The first 7 rows are patterns. Each new row is the sum of 2 different patterns, raised or lowered, with some noise. Before adding, each is slid sideways (what falls off one end comes back at the other) and multiplied by a number that may be negative. Names go in the order of the patterns.
Some rows, each with the names of its patterns after it:
[  3 -18 -11  20 -26  15 -33   4 -27 -12  24  -6  34  19  -2 -34 -35  -5
  -5  26 -14  26 -28 -14  16 -28  -7 -33  28   8  -7  -7 -29  23  19  -1
  -2 -11  21 -36 -29  34  -6 -14 -35  20 -30  26] => rivog
[ 28   5   8 -10  11 -11  14  26  28 -30 -14  11  31   1 -11  -2 -23   7
 -11 -32  33   3  34  21  36 -24  -3 -14 -15   6 -36  20  -3  18   3 -23
  -1  18 -22   0 -35   9 -23  -2   2 -25  31 -12] => bos
[-35 -18 -23  18 -16  33  22  21  -4 -25  34  -1  31 -36 -25  19  26 -18
   1 -11  -6   1   4 -36  -2  -7  -9  20   1 -16  25 -35 -28  -7 -28  16
 -26 -23 -32  29  26  33 -20  28  26  -5 -26  24] => mifon
[ 25  36  -9 -23  -9   2  -8 -11  31 -14   3  29 -33   3 -15  22 -35 -26
   0 -19 -27 -28  -2 -14  30 -12  -3 -17  24  33 -16 -27  -9 -10  24 -12
  -4 -19 -30 -29  28   0 -10  32   6 -15 -15 -11] => bezuz
[  7   9  19  16 -24 -17  36 -21  30  19 -21  -1   2  22  27 -35  25 -29
  -5  24  19 -30   3  32 -26  -9 -24  -2   1  30 -17 -20 -28  14  36  29
  27 -19  17   7 -12  32  26   2  -9   4   9 -16] => vadu
[ 31   6  -1  19   7  14 -20  -2  24  -8   1 -31 -25 -14  14  -6  22 -18
 -22  22  34  -9  -5  29   3  18 -15  35   0  18  24 -32 -30   7  10 -22
  -1  34 -20 -36 -17  10  18 -23 -23   8  -4  17] => vone
[-21 -36  20  27 -27 -25 -21  30 -17  16  18 -21  -2  21  35  -8 -14  15
  -6  32  14 -36 -30 -12 -26  23  24 -30  -6 -13  12   4 -28  15  -1 -23
  -9  26 -10  25 -36 -13 -10  -7  23 -31  35  11] => Sov

New rows. What belongs after each?
[ 52  13  25 -26  25  45  56  26  28  51  18  27  17   5  25  69  -1   7
 -34  11  41  64  40  28  19   7  36  82  35  19  45  33  55  -7  60  33
  59  56 -28 -15  58   8  34  41  40   2  -9  30] => vadu vone
[-16 -36 -15  25  29  -5 -15 -38  30 -25 -15  14 -39 -42 -54  27 -45  14
   8 -40 -40   4 -24   1 -43   7 -30 -25   2 -25  44  26 -32 -14 -63 -27
   4  17 -24   4 -52   3 -13 -10 -11 -56   6  22] => rivog vadu
[ -3  14 -46 -69   5 -15 -63  13  14 -26 -71  -9  13  -1 -29 -20  14 -21
  12  -9  -1 -20  10 -27 -29 -24   0   9 -15 -32 -39 -41 -19  16   0 -13
 -35 -32 -21  11 -12 -10  15 -32 -23 -21  35 -10] => bezuz vone
[-56 -32  -8 -20 -11 -42 -36 -46 -41  20 -32  -1 -31 -34 -41  -5  15 -42
 -28 -14 -22 -34 -29 -20 -51  -3  -7   9 -14 -37  13 -44   6 -26 -48 -26
 -31 -48   7  -4 -16 -32 -11  -7 -22 -19 -30 -14] => bos Sov
[ 42   9  40 -27 -29  41  35   8  -7  17  25   6  -2  46  11   3  30 -34
  13  20  25  -5 -13  53 -34 -27  12  37  -3 -32  11  26  17  -2  42  -3
  -4  37  10   5 -35  10  37  -9  10 -38 -18  22] => vone Sov
[-19 -50  16 -27  -4   5 -23 -39 -20 -16  22   3   0 -31 -10  -7 -10  39
  12 -22  51 -52 -21  -7 -15 -28  -4 -24  42  -4  20  32 -39 -18   8  -5
 -12  28 -10  34   2  26 -39  36  22  23   4 -56] => bos vadu
[ 17   7 -22  -5  15   2  -6  -4  -1  -7 -17 -30 -10  14  20  33 -16  -7
 -48 -23  -5 -21  10   4 -45  -9  -8  30 -13   6  14 -13  10 -45  -7  -6
  10 -46  19 -37 -11   4 -22 -28   1 -15  21 -51] => bos vadu
[-34 -71 -68 -43 -23  -7 -74 -67 -50 -36 -19 -44 -18 -28 -35 -92 -27 -43
 -77 -90 -38 -15 -44 -14 -31 -37 -55 -26 -24 -49 -36 -25 -58  -1 -29 -44
 -72 -32 -62 -24  -8 -88 -36 -65 -38 -45 -58 -33] => bos Sov
[ 19  17 -28  34  11  20   8 -37 -32  25  63 -29 -34 -43  49  29  49  49
 -29  25  37  32  26  19  25  -6  43  30 -39 -11  11   2  42  10 -35  42
 -14  51  32 -33  22   6   8  26   1  23   5 -29] => vadu Sov
[ -6 -64 -61   7   8 -25  -9 -55 -33   8 -36  -5 -37   3  28 -20 -33   9
 -29 -29  12 -65 -19   0  -4 -42 -43  -4 -40 -61   3  -3 -57 -16  31   1
  -7 -28  -1 -70 -23  27  -7 -50 -65  10  16 -40] => vone Sov
[ 10  -2  40  -5  38  22  28  13   6  -8  45  13  56   4 -13  19  33  28
  23 -12  14  -4   2   6  49  -5  39  55  21  -9  -9   2  -1  41 -27   7
  -9  36  39  12  26  11  14  18 -18  43  11   6] => bos vadu
[ 13   5   5 -15  22 -18  20  51  38  30 -10  45  30  10   3  15  -1  20
 -21  11  34  19  -3  26  -1  27  -1  10 -15 -15   9  14  17  -7  12   8
  57  38 -12  -4  10  25  35  -6 -17  16  36  -9] => mifon vone
[ -8  34  -7 -48  12   4 -35  42  16   3 -44  19 -18 -35 -17 -26  10   1
  24 -21  49  -1 -40   3  12   6  -1   3  25 -18  27  19  10 -21 -13 -28
  40 -13  30  28 -16  50 -47   6  35  50 -47 -50] => mifon Sov
[ 15 -59 -35 -43  -9 -16 -48  24 -35 -15  -4 -23 -13   4 -16 -19 -54 -14
 -41   7   7 -66  45 -42  10  13   0 -18 -14 -38  29  -2  44 -33 -40 -12
  45 -10 -44   9 -24  20 -19 -45  -4   6  38  31] => bos vadu
[ 10  21 -23  28  16  37   1  24   9 -13  17  37  23  30  -1  48  -1   4
  50 -10  -3  -6 -13  27  26   7  26 -24   5 -47  20  44  27 -33 -15  37
  27  47 -21  31  22 -35  24 -18 -24 -53  34  21] => bos Sov
[-17 -25 -20 -24  -2   1 -10  18 -56 -34 -61 -15 -47   3   6   3  -5 -31
   4 -13  16 -37 -31   1 -10 -37  -2   8  11 -22  31 -36 -14   1 -29 -27
 -58 -19 -35 -21 -46  -2 -37 -20 -46  14 -11   0] => bos bezuz
[ -4  40  44  10  12  50  20  -1  46  15  33  20  33  47  -7  35 -16  -9
  40  42 -20  18  48  65  49  19  17  -5  -6  30  24 -30  -3  24  46   5
   5  -7  17  35  43   0  49 -19  -7  46   2  49] => bos Sov
[ 27  57  51  11  -5  19 -26  -7  26  -1  36 -17  -7  20  15  21  19   0
  22 -43  26 -11 -19  40 -15  44 -17  63  29  14  17  37  28  20  41   1
   6   0  31  13 -18  17  31   1  21 -14  -2  34] => bos bezuz
[-18  -9  -5 -38  46  21  19 -21 -35  46 -14  23 -22 -26  -4  28 -34  20
  -5  -5   0 -12 -18 -33 -20  -4  33 -17 -36  37 -20 -20 -25 -17  -1 -43
 -13 -34   8  -6  33 -16  10  19 -29 -41  43 -20] => mifon Sov
[ -61  -57  -47  -62  -51  -46  -35  -78  -13  -61  -32  -77  -14  -14
  -31  -59  -42  -21  -27  -41  -85  -48  -68  -33  -83 -103  -17  -29
  -15  -25  -40  -62  -50  -49  -30  -27 -101  -38  -50  -60  -56  -63
  -38  -24  -95  -79  -74  -29] => bos bezuz
[-19 -26  -8 -13  -1  22  11 -46   4 -15  36 -27  13 -15 -37 -36   5  29
 -34  -1  -8  19  13 -22 -38  37  10 -21  24 -25 -18  50   5   9  -5 -41
  29  -7   4  30   0 -12  47 -13 -10  45  36  -3] => mifon vadu
[ 27 -29  16 -39  -4 -21   1  11 -49  10  27 -10 -38  -4  21 -13 -23  -3
  19  -7  36  -6 -22 -27   0   1   6 -12  23   9  29  39 -44 -27 -21 -23
  36  20 -44  10 -10  30  -7  -9  10  -5   4 -32] => bos Sov
[ -6  -2  -8  21 -32  24   8  20 -49 -51  -4  18   2 -36 -28 -70  15   6
 -43 -41 -13  11   1 -26  -2 -17  51  20  11 -12 -23 -39  21 -11  -1 -22
   3  19 -58  13  -6  29 -71 -35 -60 -17  -8  -3] => mifon vone
[ 40 -27  -2 -40  15  -2 -18  -8 -37 -15  10  25  -3  -6 -25 -13   1   5
  30 -60  23  14 -51 -45  25  27 -22 -46 -50  28  -2  16   6 -20   1 -16
  33 -12 -33  38 -10  32 -13  -8  -9 -16 -16  35] => bezuz Sov
[-32 -36 -16 -24  -8 -39 -13 -39  18 -33 -25 -18  20 -12   3   9 -66 -14
   0 -18  20 -15 -49 -17   1  -4 -37  -5  -3 -30   3 -37 -57  34 -40  21
 -23  -2   1 -18  21  24 -22   6 -30 -51   6   3] => bezuz vadu
[  2  -3 -13  -7  -4  16 -33   0  53   7 -21  13   3   0   6  -8  22  -5
   9  46  -3   4  42  15  -6  -2 -11  47   6  10 -16 -29  15  -5  -9  34
  18 -27   7  43  17  12   6  11   4 -11  47   7] => vone Sov
[ 28 -31 -18  36 -28  13 -34   8  -7  14  -6 -48 -22 -21  19   9  22 -33
  15 -12 -32   0  37   6 -17 -23  -1 -14   2  19   6  21  -3 -43  22 -50
   3 -19  -5  -6   6  20   8 -10  -5 -33 -24  10] => bos vadu
[ -48  -40  -83  -25  -45  -48  -55 -101  -57  -34  -62  -31  -84  -56
  -68  -18   -7   -4  -89  -27  -23  -81  -68  -19  -56  -56  -79  -64
  -52   -6  -27  -38  -42  -60  -50  -38  -34  -96  -42  -37  -18  -77
  -23  -32  -51  -30  -24  -55] => mifon bezuz
[ 61  10  26  48  68  57  38  25  13  37  61  75  38 -25  -6  16  74  15
  13  42 -18  16  24  19  55  20  70  43  47   0  17  44  33   5  25  21
  13  64  38  14  12  18  47  13  32  47  -8  16] => bos vadu
[-22  40  57  -1   0  -9  43  47  10   7  18  31   9  29  48  22  30   6
  42 -13  36  41   9  14  14  -8  26  10  15  25  -1  20  33  66  30  18
  20   4  31   7  64   8  52  21  -9  14   7  29] => rivog vone
[ 13   0 -21  36  16  -2  10 -39  25 -37  -5 -16   7  10  27  44  -7  24
  -4   1  10   9  -2 -17 -18   0  22  54 -24  20  -1  10  28 -46  24 -22
 -19 -14  29 -15  30 -43 -28 -25  23  30 -28   3] => bos Sov
[-44   5 -42  12 -36  19  -8  52  48  36  36  19  38  -7  -9  64 -18 -16
  16  28  35  35  58  34  11  24  11  27  12 -21 -13  34  25  10   4 -19
 -16  42  33 -23 -16  10  21  36  37  -4  48  18] => bos mifon
[-13 -22 -42  23 -45  -4 -39   4  21 -17 -15  29 -18 -36 -11 -65  13 -34
 -17 -60 -17  22  38 -22  21 -14 -10 -34  22 -16  -5 -59  -2 -23 -13   3
  20  -2 -23  -9 -43  14 -25 -25   7  13 -16 -38] => mifon bezuz
[-21  22 -31   9   9 -14  30  16  42  -4  -4  28  -4  10  18  34 -12  36
 -18 -14   1  10  46 -14  22   5  20 -50  51  45 -31 -22  -9  56   8  -7
  44 -39   2  47  57 -23  -6  47 -17  29   6 -30] => vadu Sov
[-25 -23 -36  16 -33  -7 -10 -50 -19 -37  19 -46 -47   4 -58 -64 -49 -41
 -13  -4 -46 -43  -9  25  41 -43 -20   2 -30  -9  -7 -47 -48 -57 -29   4
  13  -4  35 -15 -46  -6 -23  32  -6 -46 -24  -2] => mifon bezuz
[-30 -15 -25 -44 -25 -25 -36 -45  15 -23 -32 -13 -28  -8 -18 -57  21 -17
 -39 -17 -28 -15 -37 -43  31 -43   6   9 -62 -34  -4  -5 -64 -16 -13  -8
 -35 -35 -43 -11  26  -2 -32 -50 -25 -16 -19 -47] => bezuz vadu
[ 23  28  10  16  29  10  37  35  -6  28  70  -8  51 -25  -5  -6  34  42
   6  63  33  33 -18  46  39   2  17   7  36  23  37  63   2  36  50  56
  36  -3  48   5  45  31  -2  -3  24  -7  28  31] => bos Sov
[ -7 -59 -18 -40 -45 -65   9  -9 -53 -54 -26  22 -51 -29 -14 -46 -10 -14
   0 -43 -58 -35 -11   3 -20 -31 -45 -45 -57 -17  17 -27 -36 -50 -22 -22
 -49 -22   2 -54 -29  18 -56  -1 -62 -16 -62 -46] => bezuz Sov
[  3  41  27 -17 -33 -21   5 -20  -5  24 -13 -34  29  40  15 -27   4 -51
 -17 -29 -29  39 -30  20 -13  52  -6 -25 -34  -6   0 -23  17  -1   6  26
 -24   1  11 -35  -2 -17 -21   4  22   2   5   8] => bos mifon
[ 21  -6  23 -35   4 -22 -40  27 -12   0  49  -7 -19 -65  20  16  25  -3
  46  -4 -19  18 -65  -3 -35  37 -18 -43   4 -10  29  20 -27   6  -9  34
 -13  -4  -2  -5  -3 -68  12 -18  36  13 -48 -53] => rivog bezuz
[  5 -45 -49   6 -43 -56 -50 -51 -38 -12  -5 -44 -70 -48  13 -28   3 -95
 -55 -17  -4 -27  -9 -72 -46 -26 -65 -79 -27 -35 -36 -47 -72 -48   0 -61
 -61 -35 -54 -51 -50 -65 -89  18 -18   1 -76  19] => mifon bezuz
[ -2  38 -11 -18   5  13  24 -52  -1   0 -20  13   6 -27  20 -35 -13 -27
  19  41 -65  30  18   6 -51  42   0 -30 -13 -14  14   1  -4  39 -31  15
  28  12  -7 -50  -2 -10  55  37 -32 -31 -39 -17] => rivog Sov
[ 58  34  20  29  62 -21   1  33  80  33  -8  34  37  46 -11  33  35   2
  50  50 -23  -6  21  47 -20  12  -6  -1  37  33  31  40  23 -11  47  23
  50  35  13  25   4  22  64  25  -2  16 -28  39] => bezuz Sov
[ 39  -3 -35 -19   2 -39  14  21  -1 -29  -3   7   8 -14 -26 -26 -26 -36
  10 -12 -13   1 -12   7 -19  19 -35  -7 -20  11 -44 -28 -29  18 -11  -7
 -30  11 -26 -23 -39 -46 -22 -39   5 -56 -36 -14] => mifon vone
[ 46   7 -17 -27   8  -1 -17  11   7  16  26   7 -40  22  17  57  19 -20
 -31 -12   7   3  19  -2 -52 -10   9  -7   0 -12  35 -30  -5 -25 -28  51
  46 -33  19  -1  -8  -4  24  34  -1 -28  25  -1] => vadu vone
[-23  98  55  35  23  56 101  -6  26   5  68  47  56  38  46  38  96  64
  50  29  53  60  36  73 -14  12  24  26  51  72  -1   7   3  83  62   9
  26  35  33  34  92  28  72  38  -8  34  -1  41] => bos Sov
[ 14  24  45  39  51  16  63  60   5  32 -16  11  11  35  59  62  49  44
  51  32  47  39   7  27   9  28  30   9  65  39  28  53  45  73 -15  57
 -23   5   5  40  37  10  18 -14  29  76  26   1] => bos mifon
[  4  41 -17  -5 -37  -3  23  31 -26  24  13  17 -11   4 -14  -5  17  40
   4  20  27   7  26   5  15 -24  37 -13 -39  16  10   7 -21  -3 -18  -9
  44   9  -3  -9  23  20 -19  10  58  -7 -28 -15] => mifon vone
[-14 -31   3 -20 -32  18  -1   0  19 -53  -7 -28 -12 -20  25 -31  -2  11
 -32   5 -21   2 -20 -32 -13  -9  -9   8 -14  19  -9 -16  -5 -14  -9  -9
  -4 -24 -33   2  12 -15   5  -5 -11 -32  24 -21] => bos bezuz
[ -10 -100  -51  -46  -80  -42  -52  -53  -70  -27  -57  -68  -57  -24
   -8  -58  -95  -78  -29  -53  -34  -39  -85  -75  -79   -8  -21  -94
   -2  -71  -72  -44  -40  -61  -20  -28  -98  -70  -72  -57  -61    8
  -82  -70  -53  -70  -13  -32] => bezuz vadu
[-23   4  26 -36  63   2  19 -11  27  17   1 -18   4  48  18 -10   9   4
  34  21  18   5 -23  22  -8  -6  48 -12  17  17  17  -1  19 -26  -8   3
 -16  26 -15  35  11 -32  -2  45 -26  20 -55   6] => bos Sov
[ 20  52 -18 -46 -20  18 -26  11  22 -51  -2 -25 -17  33 -24  44  17  17
 -29  22 -20  10 -28 -47   6  -5  38 -25  16   9  -7 -57  26  -5 -15 -46
 -27  30 -40  44  12   4   7  24  25   5 -25  30] => bos Sov
[-66 -27 -48 -28  -6  12  23  15   5 -57  11 -31  -9 -44 -59  11  -4 -21
 -11 -45 -25  -2 -31 -44 -46 -11 -43  -7 -17 -49  29 -60 -21 -16 -33  -7
 -31 -45 -35  26  19 -18 -41   9  30 -28 -48  -5] => bos mifon
[-44 -10 -22  34  -4 -10 -28  -4 -10  28  -6  17 -40  22  -6   5  28 -46
  29  20 -45  -4  43  27  -4 -38   1  39   9 -12  -7 -52   5  -8   2  -6
   2  -7  19  41  25 -49 -13 -44 -44   0  24  -7] => mifon Sov
[-11 -27 -27  50  -1  19  -5 -23  24   4   0  11  -9   2  31  23  19  -4
  62   2  40  -5  38  24  -2  36 -52 -22   6  27 -23  20  30 -36 -48  16
  26  14 -50 -18  26   0  40  33  21  39   0  12] => bos vone
[ 31  20  51 -16  47 -50 -11   9   1 -23 -29  47 -33   5 -16 -19  -3  48
 -41 -21 -61  18   8  16  26 -36  44  -6  18  33  33 -12   4  -7  22   7
  28 -19   7  27   5 -18  20 -24   3  23 -27 -33] => bos vadu
[ 34   4  34  55  40  48  17  70  16  22  71  10  13   7  -1  53  47  27
  46  -5  30 -29  48  53  50 -21  -1  60  56  75  -5  54  47 -17  42  -4
 -17 -36  60  43  27  52 -13  42  44  51  22  48] => bos Sov
[ 12 -26 -40  46 -14  37 -70 -42  -2  16  -7 -23   6  -7 -22 -26 -29   7
 -31 -38  -4  16 -35  32 -33 -52  -8 -17  34 -36 -40 -25  19  44  31 -53
  -5  13 -28 -16  37 -64 -36 -42  17 -18  -2  28] => mifon Sov
[ 39  -8  12  36  -1  -5 -40  10 -12  21   1  -6 -19 -36   5 -35  -2 -46
  34  -3 -27 -31   0  28   3 -28  -4  -3  18 -17 -37  39  15 -43 -35 -14
 -49  -7  17 -15  -1  31 -34  37 -47   4 -35 -14] => rivog bos
